The groups are shells around one centre, one inside the other: the same stretched ball of 5 dimensions in 7 sizes.
Known rows, each followed by its group:
[ 35.4   9.6  39.2  26.1  26.5   2.3   2.5   5.5  -5.8 -27.5 -32.9  14.5
 -42.5  21.2  -6.9 -53.3  -1.3  -4.1 -36.5] => vefi
[ 36.7   2.3   8.9  31.0  35.6   7.7   3.0  -8.8  17.3 -21.1  -3.6   5.7
  -6.3  20.5  -1.7 -21.4 -14.5 -29.3 -23.5] => Puf
[ 32.9  14.8  22.2  29.8  20.1  -2.9  -4.7   6.7  11.5 -46.5 -33.2  20.2
 -18.5  19.0  -6.4 -10.9   6.8 -18.9 -31.4] => nones
[ 38.1  21.2  -9.3  27.6  32.3  -6.2   5.3 -25.2  31.5   3.2  16.4  10.2
   9.3  24.9  -1.5 -24.7  -0.3 -21.4 -34.8] => vefi
[ 33.8  31.6   6.2  25.0  24.9  -8.9  -3.0 -13.9  19.3 -13.2 -17.5  19.5
 -11.0  29.8   0.2 -27.5   9.7 -16.3 -37.7] => visu
[ 38.4  -2.1  18.4  33.7  34.6   3.5  16.4  -7.2  11.0 -29.6  -2.8  11.1
  -5.1  11.4 -10.9 -20.6 -10.8 -17.1 -33.7] => rosur
[ 34.4   6.5  21.3  31.9  27.3   2.3   2.0   2.3  10.3 -43.6 -25.4  16.0
 -14.0  16.8  -6.5 -11.6  -3.1 -22.4 -29.2] => vefi
[ 38.1   6.0  26.5  25.3  31.9   5.1   3.2  -3.9   3.1  -6.2  -8.6   5.4
 -33.5  22.9  -4.4 -61.4  -8.8  -8.2 -32.5] => vefi
[ 33.8  19.3   7.5  32.8   7.6 -15.9  -6.4   9.4  31.3 -58.3 -17.6  27.2
   6.1   9.5 -14.6  22.1  24.7 -17.5 -35.8] => leto
[ 35.2  20.1 -10.1  29.4  30.0  -2.9  -3.3 -17.8  33.5 -14.9   2.3  11.7
  10.8  25.7   1.6  -5.0  -1.2 -33.3 -26.5] => nones
[ 35.3   6.8  24.7  30.6  14.0  -4.4  -5.9  15.3  15.1 -48.9 -21.6  17.6
 -18.7  11.1 -13.0 -11.4  10.7 -12.8 -31.2] => visu
[ 35.0   0.8  37.2  29.0  27.9   7.9   0.0  10.1  -3.2 -38.5 -33.1  11.4
 -37.3  18.3  -6.5 -38.9  -7.9 -14.3 -28.4] => visu
[ 35.5  28.3 -18.7  27.5  32.9  -5.7  -2.0 -28.4  37.6  -0.1   9.3  11.8
  16.0  31.0   5.0 -10.4  -0.2 -33.4 -29.3] => mugon
[ 32.2  25.8  26.7  26.3  18.4  -8.0  -4.3   3.4   6.3 -38.3 -40.8  24.9
 -27.9  24.1  -5.4 -25.8  13.9  -9.5 -39.2] => rosur
[ 34.4  15.3  46.3  23.2  11.0  -5.0 -10.4  21.5  -4.6 -37.0 -42.1  19.0
 -54.7  19.3 -11.2 -54.3  15.7   5.5 -38.5] => Puf
[ 32.0  26.0  17.2  25.3  21.9  -4.0 -10.0  -0.9  12.3 -28.9 -34.3  19.3
 -23.7  29.0   0.6 -25.7   7.9 -19.1 -31.9] => mugon
[ 34.2  30.0 -12.4  26.8  30.0  -5.9  -5.1 -23.0  33.3  -6.7  -1.6  14.2
   8.3  31.8   5.0 -11.6   2.6 -31.6 -29.6] => mugon
[ 36.9   2.9  31.2  31.6  24.1  -1.7  10.0   5.6   4.5 -40.9 -19.3  17.3
 -20.6  10.2 -14.6 -25.6   1.8  -6.5 -38.4] => mugon
[ 36.4  22.4 -15.1  29.3  19.9 -11.0  -7.2 -12.5  43.5 -17.2  12.8  14.0
  17.6  20.3  -4.1   3.7  11.5 -27.4 -29.5] => rosur
[ 34.9  15.2  -8.2  33.3  27.1  -4.3   0.0 -12.1  34.7 -33.6  -1.2  15.8
  18.5  18.5  -3.5  14.9   1.3 -34.8 -27.0] => nones
[ 32.4  27.8   1.7  28.6  14.7 -11.4 -12.1  -0.8  30.0 -38.8 -20.9  22.8
  -0.1  22.6  -3.6   5.5  17.6 -24.6 -31.4] => vefi
[ 38.6  13.5 -22.9  31.1  43.3   1.8   9.3 -35.5  38.8   6.6  28.5   3.6
  26.7  25.8   3.6 -10.3 -15.6 -38.5 -25.8] => leto
[ 37.6  18.4 -12.7  30.0  38.9  -2.3  10.2 -30.7  31.3   0.1  15.3   9.7
  16.7  25.5   0.9 -15.7  -8.0 -29.3 -32.2] => Puf
[ 36.8  -1.0  27.3  30.8  23.7   3.3   0.5   9.7   8.9 -38.6 -16.1  10.9
 -22.4  12.5 -10.8 -25.6  -2.6 -14.4 -28.9] => Puf
[ 37.9   9.5  14.7  29.1  14.5  -8.6  -2.9   6.7  23.2 -29.8  -0.1  14.4
 -10.6  11.0 -14.3 -19.8  13.0  -7.8 -35.1] => leto
[ 34.8  13.3  16.1  27.1  18.8  -1.6 -11.7   6.4  18.1 -29.8 -17.5  12.5
 -20.5  21.1  -4.6 -23.7   5.8 -18.7 -27.0] => mugon
[ 38.5   4.6  11.3  29.6  41.1   6.2  13.4 -18.5  11.8  -5.1   3.4   5.4
  -9.0  21.9  -2.6 -40.5 -16.6 -19.9 -31.7] => Puf
[ 35.7  -2.7  33.1  32.4  26.5   5.3   4.9  10.1   2.5 -47.8 -26.7  13.8
 -24.3  11.7 -11.0 -21.4  -5.6 -15.6 -29.9] => mugon
[ 39.1   8.2  10.8  28.8  28.5  -2.8   7.5  -9.4  18.9 -10.8   7.9   9.4
  -7.8  16.4  -8.9 -34.2  -1.2 -11.3 -35.6] => nones
[ 33.0  30.3  -8.5  29.1  19.3 -12.1  -8.5 -10.9  36.1 -29.5 -10.3  21.6
  11.2  24.5  -1.5   9.1  14.7 -28.7 -31.8] => nones
[ 34.8  37.2   6.8  22.5  11.2 -18.9 -10.2  -5.1  25.7 -12.6 -11.3  22.7
 -14.2  25.9  -6.0 -30.3  26.9  -3.9 -43.1] => rosur
[ 32.3  17.3  19.1  27.4  26.0   2.3  -8.4   0.7  10.1 -33.4 -33.9  15.5
 -23.4  27.1   0.9 -23.0  -0.7 -24.6 -26.7] => leto
[ 35.9   3.5  26.8  29.0  19.8   1.4  -5.6  12.3  10.3 -37.6 -19.3  11.7
 -26.2  14.8  -9.6 -27.4   2.1 -13.7 -28.3] => visu
[ 38.9   7.6  -3.8  32.6  34.8  -2.0  13.3 -20.2  28.4 -13.4  16.6   9.8
  14.7  15.7  -6.9 -11.1  -6.9 -23.9 -33.0] => vefi
[ 33.5  29.6  -5.1  28.0  25.3  -8.6  -4.3 -16.0  29.6 -20.1 -11.0  19.2
   5.1  27.8   0.9  -5.3   8.3 -27.1 -32.8] => nones
[ 34.8  28.1  15.6  23.8   4.5 -16.5 -16.3  10.6  23.6 -28.6 -17.1  21.5
 -21.9  19.8 -10.2 -25.1  28.6  -3.1 -38.4] => leto
[ 37.8   7.7  13.0  31.4  33.9  -0.9  14.8 -13.5  14.0 -20.2  -1.9  13.3
  -3.6  16.3  -8.1 -24.7  -5.9 -15.5 -37.1] => visu
[ 36.1  26.3 -22.8  28.2  31.1  -6.2  -3.7 -27.2  42.8  -0.7  15.9  10.4
  21.2  28.9   3.9  -4.7   0.7 -35.2 -27.5] => rosur
[ 38.0  21.6  -8.0  29.0  21.0 -13.2   1.5 -14.5  37.1 -12.3  15.6  15.4
  13.1  17.6  -8.3  -9.0  12.6 -16.6 -37.3] => Puf
[ 36.9  -2.7  36.0  31.1  28.6   5.0   9.2   6.9  -1.2 -38.5 -22.4  12.6
 -28.5  12.2 -11.9 -35.1  -6.7  -9.3 -33.7] => visu
[ 34.0  34.0  15.7  20.4  18.0 -10.2 -11.7  -4.8  14.2  -6.7 -22.0  17.9
 -30.5  32.0  -0.3 -49.6  15.9  -6.0 -38.6] => leto
[ 34.9   5.8  28.5  33.0  16.1  -5.5   2.5  13.6  10.9 -58.2 -27.3  22.3
 -15.0   7.8 -16.0  -3.5  10.5 -11.0 -35.9] => rosur

New rows, each followed by its group:
[ 35.4   6.4  22.9  28.5  33.1   7.1   1.6  -3.1   5.3 -23.7 -20.7   9.3
 -24.6  23.2  -1.8 -37.0 -10.7 -20.4 -27.7] => nones
[ 35.5   9.2  30.1  28.2  29.6   2.3   5.7  -0.8   0.7 -27.5 -25.7  14.4
 -29.1  20.5  -6.2 -40.6  -3.9 -10.6 -35.3] => nones
[ 37.7   3.7   9.3  29.4  34.5   6.3   2.6  -9.4  17.3 -12.9   1.5   4.3
  -9.7  21.0  -2.4 -31.5 -12.6 -24.4 -25.5] => vefi
[ 35.1  25.7  -1.3  30.1  10.5 -18.1  -5.5  -1.3  36.1 -37.1  -4.5  24.3
   9.5  14.6 -11.5   9.4  24.7 -15.6 -38.2] => vefi
[ 36.6  23.1 -22.2  31.4  24.2 -11.6  -1.0 -20.5  47.2 -16.4  18.3  15.2
  29.9  19.8  -3.7  13.4   8.8 -31.6 -30.9] => Puf
[ 35.9   2.8   5.2  33.6  36.3   6.5   6.0 -10.7  20.2 -30.2  -5.5   9.1
   3.6  18.5  -2.5  -5.4 -13.9 -33.9 -23.8] => visu
[ 36.0  -0.4  29.9  32.8  18.4  -1.3   2.1  14.8   9.6 -53.3 -21.7  17.0
 -18.3   7.3 -15.6 -11.4   4.8 -11.7 -32.5] => rosur
[ 34.1  34.3  -6.3  25.2  13.3 -15.5 -14.7  -7.1  36.5 -18.4  -5.9  19.9
   1.2  26.2  -2.3  -8.0  21.7 -19.6 -33.9] => mugon
[ 38.1   3.9  26.5  25.6  27.1   4.5  -2.0   2.7   6.4 -11.9  -8.0   4.9
 -33.5  20.4  -6.0 -55.8  -5.4  -8.9 -29.8] => mugon
[ 33.3  32.9  10.5  24.1  17.1 -12.0  -9.2  -4.8  19.8 -20.4 -22.5  21.7
 -16.8  27.8  -2.3 -26.2  17.6 -12.1 -38.1] => nones
[ 34.2  18.6  38.1  27.1  10.9 -11.1  -1.8  15.1   2.5 -46.8 -38.2  26.1
 -34.8  14.5 -14.8 -30.0  20.6   3.4 -44.0] => mugon
[ 32.7  20.2  32.6  25.5  16.7  -4.6  -8.5  10.7   3.1 -38.9 -41.6  21.1
 -37.0  22.9  -6.1 -33.9  11.9  -7.9 -35.6] => nones
[ 32.5  25.8   9.2  28.1  12.1 -11.5 -12.7   5.1  25.4 -42.6 -25.3  23.4
  -8.0  20.6  -6.1   0.2  19.5 -19.4 -32.7] => nones
[ 32.1  24.6  14.0  30.8   4.5 -16.9 -11.0  13.7  26.1 -61.8 -31.2  30.3
  -4.3  12.8 -13.2  16.7  28.9 -14.7 -36.8] => leto
[ 38.1  20.2 -21.3  33.3  23.4 -14.7   6.4 -21.2  47.9 -19.3  24.9  17.3
  35.7  13.8  -9.1  17.5  11.2 -26.3 -35.9] => leto
[ 33.1  27.4  37.5  22.7   3.2 -14.6 -14.6  20.3   5.1 -40.7 -42.4  26.4
 -44.6  19.9 -12.0 -39.0  29.6   6.4 -42.9] => mugon
[ 36.4  23.4  18.9  23.1  15.4 -10.6  -7.0   1.3  15.6 -13.0 -11.4  16.2
 -26.8  22.5  -7.9 -45.4  16.3  -1.2 -39.8] => vefi
[ 38.0  17.7 -11.0  32.8  18.9 -15.1   4.5 -12.1  42.0 -26.5  17.4  18.5
  25.0  11.1 -12.5  12.0  14.7 -19.8 -37.3] => leto
[ 34.2  10.6   5.4  30.6  34.8   5.9  -0.9 -10.7  18.8 -25.6 -14.2  10.1
  -4.0  25.1   2.2 -12.4 -11.3 -34.5 -23.0] => rosur
[ 38.1  16.5  12.9  26.9  18.8 -10.2   1.2  -2.9  20.9 -16.3   1.2  15.2
 -11.8  16.3 -11.3 -31.9  12.4  -4.7 -39.8] => vefi
[ 33.5  18.8  15.7  31.2  13.9 -11.1  -2.9   6.4  20.5 -51.7 -25.6  25.5
  -5.8  13.8 -11.5   4.3  17.5 -15.3 -36.7] => nones
[ 34.9  15.0 -10.1  34.0  33.3  -1.8   5.2 -19.2  32.8 -29.2  -0.4  15.1
  21.5  20.4  -1.3  13.6  -4.7 -37.8 -27.3] => Puf
[ 34.7  11.5   6.6  29.2  28.9   3.4  -6.1  -5.0  21.0 -25.0 -12.0   9.7
  -8.1  23.9   0.2 -15.8  -5.3 -30.1 -23.1] => mugon
[ 32.6  23.6  10.6  28.2  22.7  -5.2  -6.0  -3.9  18.5 -33.6 -26.6  20.2
 -10.4  25.1  -1.5 -10.7   7.6 -23.0 -31.7] => nones
[ 34.8  23.2   2.4  26.4  31.2  -1.9  -1.8 -16.6  20.8  -9.0  -9.3  12.7
  -7.3  29.7   2.6 -27.8  -1.4 -24.2 -31.0] => nones
[ 38.0  -6.8  19.2  35.0  34.9   6.7  14.1  -3.4  11.2 -36.5  -5.3   9.5
  -4.8  10.1 -10.6 -14.3 -13.9 -22.0 -29.2] => leto
[ 34.3  22.1   1.6  26.3  21.9  -4.1 -12.2  -5.4  27.0 -18.9 -10.0  12.9
  -7.8  26.7   0.4 -17.6   6.1 -25.3 -26.9] => mugon
[ 33.6  11.1  11.8  32.4  22.1  -2.0  -3.4   3.0  20.7 -48.1 -22.0  18.2
  -3.3  16.3  -6.5   4.9   3.7 -27.0 -27.6] => Puf
[ 37.8  27.3 -17.4  28.8  24.9 -14.7   3.8 -24.6  41.8  -3.8  20.9  16.0
  22.1  21.4  -5.0  -6.1  11.5 -20.4 -38.5] => mugon
[ 33.4  27.9  -9.1  27.8  28.3  -4.9  -6.9 -17.9  31.7 -16.3  -8.4  15.4
   6.6  30.2   4.3  -5.3   3.0 -33.4 -27.7] => mugon
[ 35.8  20.1  15.4  24.4  30.4  -0.9  -0.1 -11.5  10.6  -5.1 -13.0  11.4
 -23.4  28.8  -0.1 -48.6  -1.5 -13.3 -34.5] => nones
[ 35.6  13.0  -4.9  33.5  23.3  -6.0  -0.3  -7.2  34.6 -36.5   0.5  16.2
  16.2  14.9  -7.1  14.0   4.9 -30.1 -28.5] => nones
[ 37.7  12.8 -15.8  31.2  38.9   1.2   6.1 -27.4  35.3  -3.4  19.1   6.0
  20.0  24.1   1.5  -8.6 -11.7 -36.0 -25.9] => Puf
[ 38.2  13.1  20.6  28.1  18.8 -10.0   5.9   0.1  14.8 -23.1  -3.8  17.1
 -15.7  12.8 -14.7 -33.0  12.2  -0.2 -42.9] => mugon
[ 35.9  17.7  -6.0  27.7  29.2  -0.9  -6.1 -14.3  30.8  -9.0   4.2   8.1
   2.0  26.4   1.6 -17.7  -2.3 -29.9 -25.2] => mugon
[ 35.9  17.6 -17.8  32.6  22.5  -8.2  -4.9 -12.5  45.4 -27.7  11.6  14.4
  26.2  17.6  -4.2  19.6   7.0 -35.3 -26.1] => leto
[ 33.5  10.9  39.6  26.8  17.0  -0.4  -7.7  17.4  -1.2 -45.2 -42.5  18.3
 -42.2  18.8  -8.6 -35.7   7.5  -7.4 -32.8] => vefi
[ 36.3  14.1  17.1  31.9  19.4 -11.2   9.1  -0.9  17.5 -40.3 -12.2  23.2
  -3.5  10.5 -15.1  -7.9  13.0  -7.8 -42.6] => leto
[ 34.8  21.8   1.0  29.2  13.7 -11.9  -9.6   0.4  32.9 -34.4  -7.3  19.5
   2.5  17.6  -7.8   2.1  17.4 -20.2 -32.2] => nones
[ 34.4  29.9  -4.1  28.0   8.2 -18.3 -13.2   0.1  38.8 -33.4  -6.1  23.1
   6.4  18.5  -8.3   7.0  26.8 -17.8 -35.2] => mugon
[ 32.6  15.5  33.8  25.0  19.9   1.5 -12.1  12.2   1.0 -36.1 -42.4  16.0
 -42.3  25.2  -2.8 -39.7   4.5 -13.0 -29.4] => rosur
[ 34.8  28.1  21.7  24.0  12.0 -14.4  -6.4   3.6  14.1 -24.5 -22.3  22.8
 -25.9  21.4  -9.4 -35.4  22.6   0.3 -43.3] => nones
[ 35.5  12.1  19.5  32.6  17.6  -9.7   5.9   4.2  16.8 -48.7 -18.1  23.6
  -5.2   9.6 -15.1  -1.8  13.0 -10.6 -39.8] => mugon
[ 33.3  29.0  11.6  25.6   8.8 -14.4 -14.7   6.2  24.5 -34.0 -22.5  23.1
 -15.1  21.6  -7.1 -13.3  24.4 -11.5 -35.9] => nones
[ 36.6   7.4  26.3  31.7  21.9  -5.5   9.3   3.7   9.2 -41.5 -17.5  19.8
 -14.6  10.2 -14.9 -18.5   6.5  -6.8 -40.0] => mugon
[ 35.5  11.8  22.3  24.8  24.7   3.0  -9.2   3.2   9.5 -17.1 -18.2   8.3
 -32.3  25.2  -1.9 -46.1  -1.6 -15.1 -27.3] => mugon
[ 36.7  11.2  38.5  24.2  15.8  -4.1  -4.6  13.6   0.8 -25.3 -23.9  14.5
 -44.6  17.5 -11.9 -56.2  10.5   4.5 -38.6] => vefi
[ 34.3  11.7  19.9  26.3  24.1   3.5 -11.0   4.6  11.9 -25.8 -22.6   9.9
 -27.4  24.7  -1.1 -33.3  -1.5 -20.9 -24.7] => leto
[ 34.1  11.2  29.6  26.5  26.1   3.7  -4.6   4.8   2.3 -29.0 -31.4  12.9
 -35.0  24.0  -2.9 -40.9  -2.3 -14.6 -29.8] => nones
[ 35.6  23.1  -3.3  25.7  30.5  -2.2  -4.8 -17.8  26.4  -2.5  -0.4   9.7
  -4.0  30.2   3.3 -28.5  -1.3 -25.6 -28.9] => Puf
[ 36.0  11.7   7.8  28.0  26.9   0.9  -4.9  -4.9  21.2 -18.6  -5.3   9.0
 -10.5  22.4  -2.3 -24.4  -2.2 -23.4 -26.5] => nones
[ 39.2   4.5   6.6  30.8  35.3   1.5  12.2 -15.5  19.5 -10.6  10.8   7.4
  -0.2  16.9  -6.8 -28.1  -9.6 -18.7 -32.9] => nones
[ 34.4  30.9  -2.1  23.7  20.5  -8.9 -13.1 -10.6  29.3  -7.6  -6.7  14.5
  -8.1  30.5   1.7 -25.7  11.7 -20.5 -31.3] => rosur
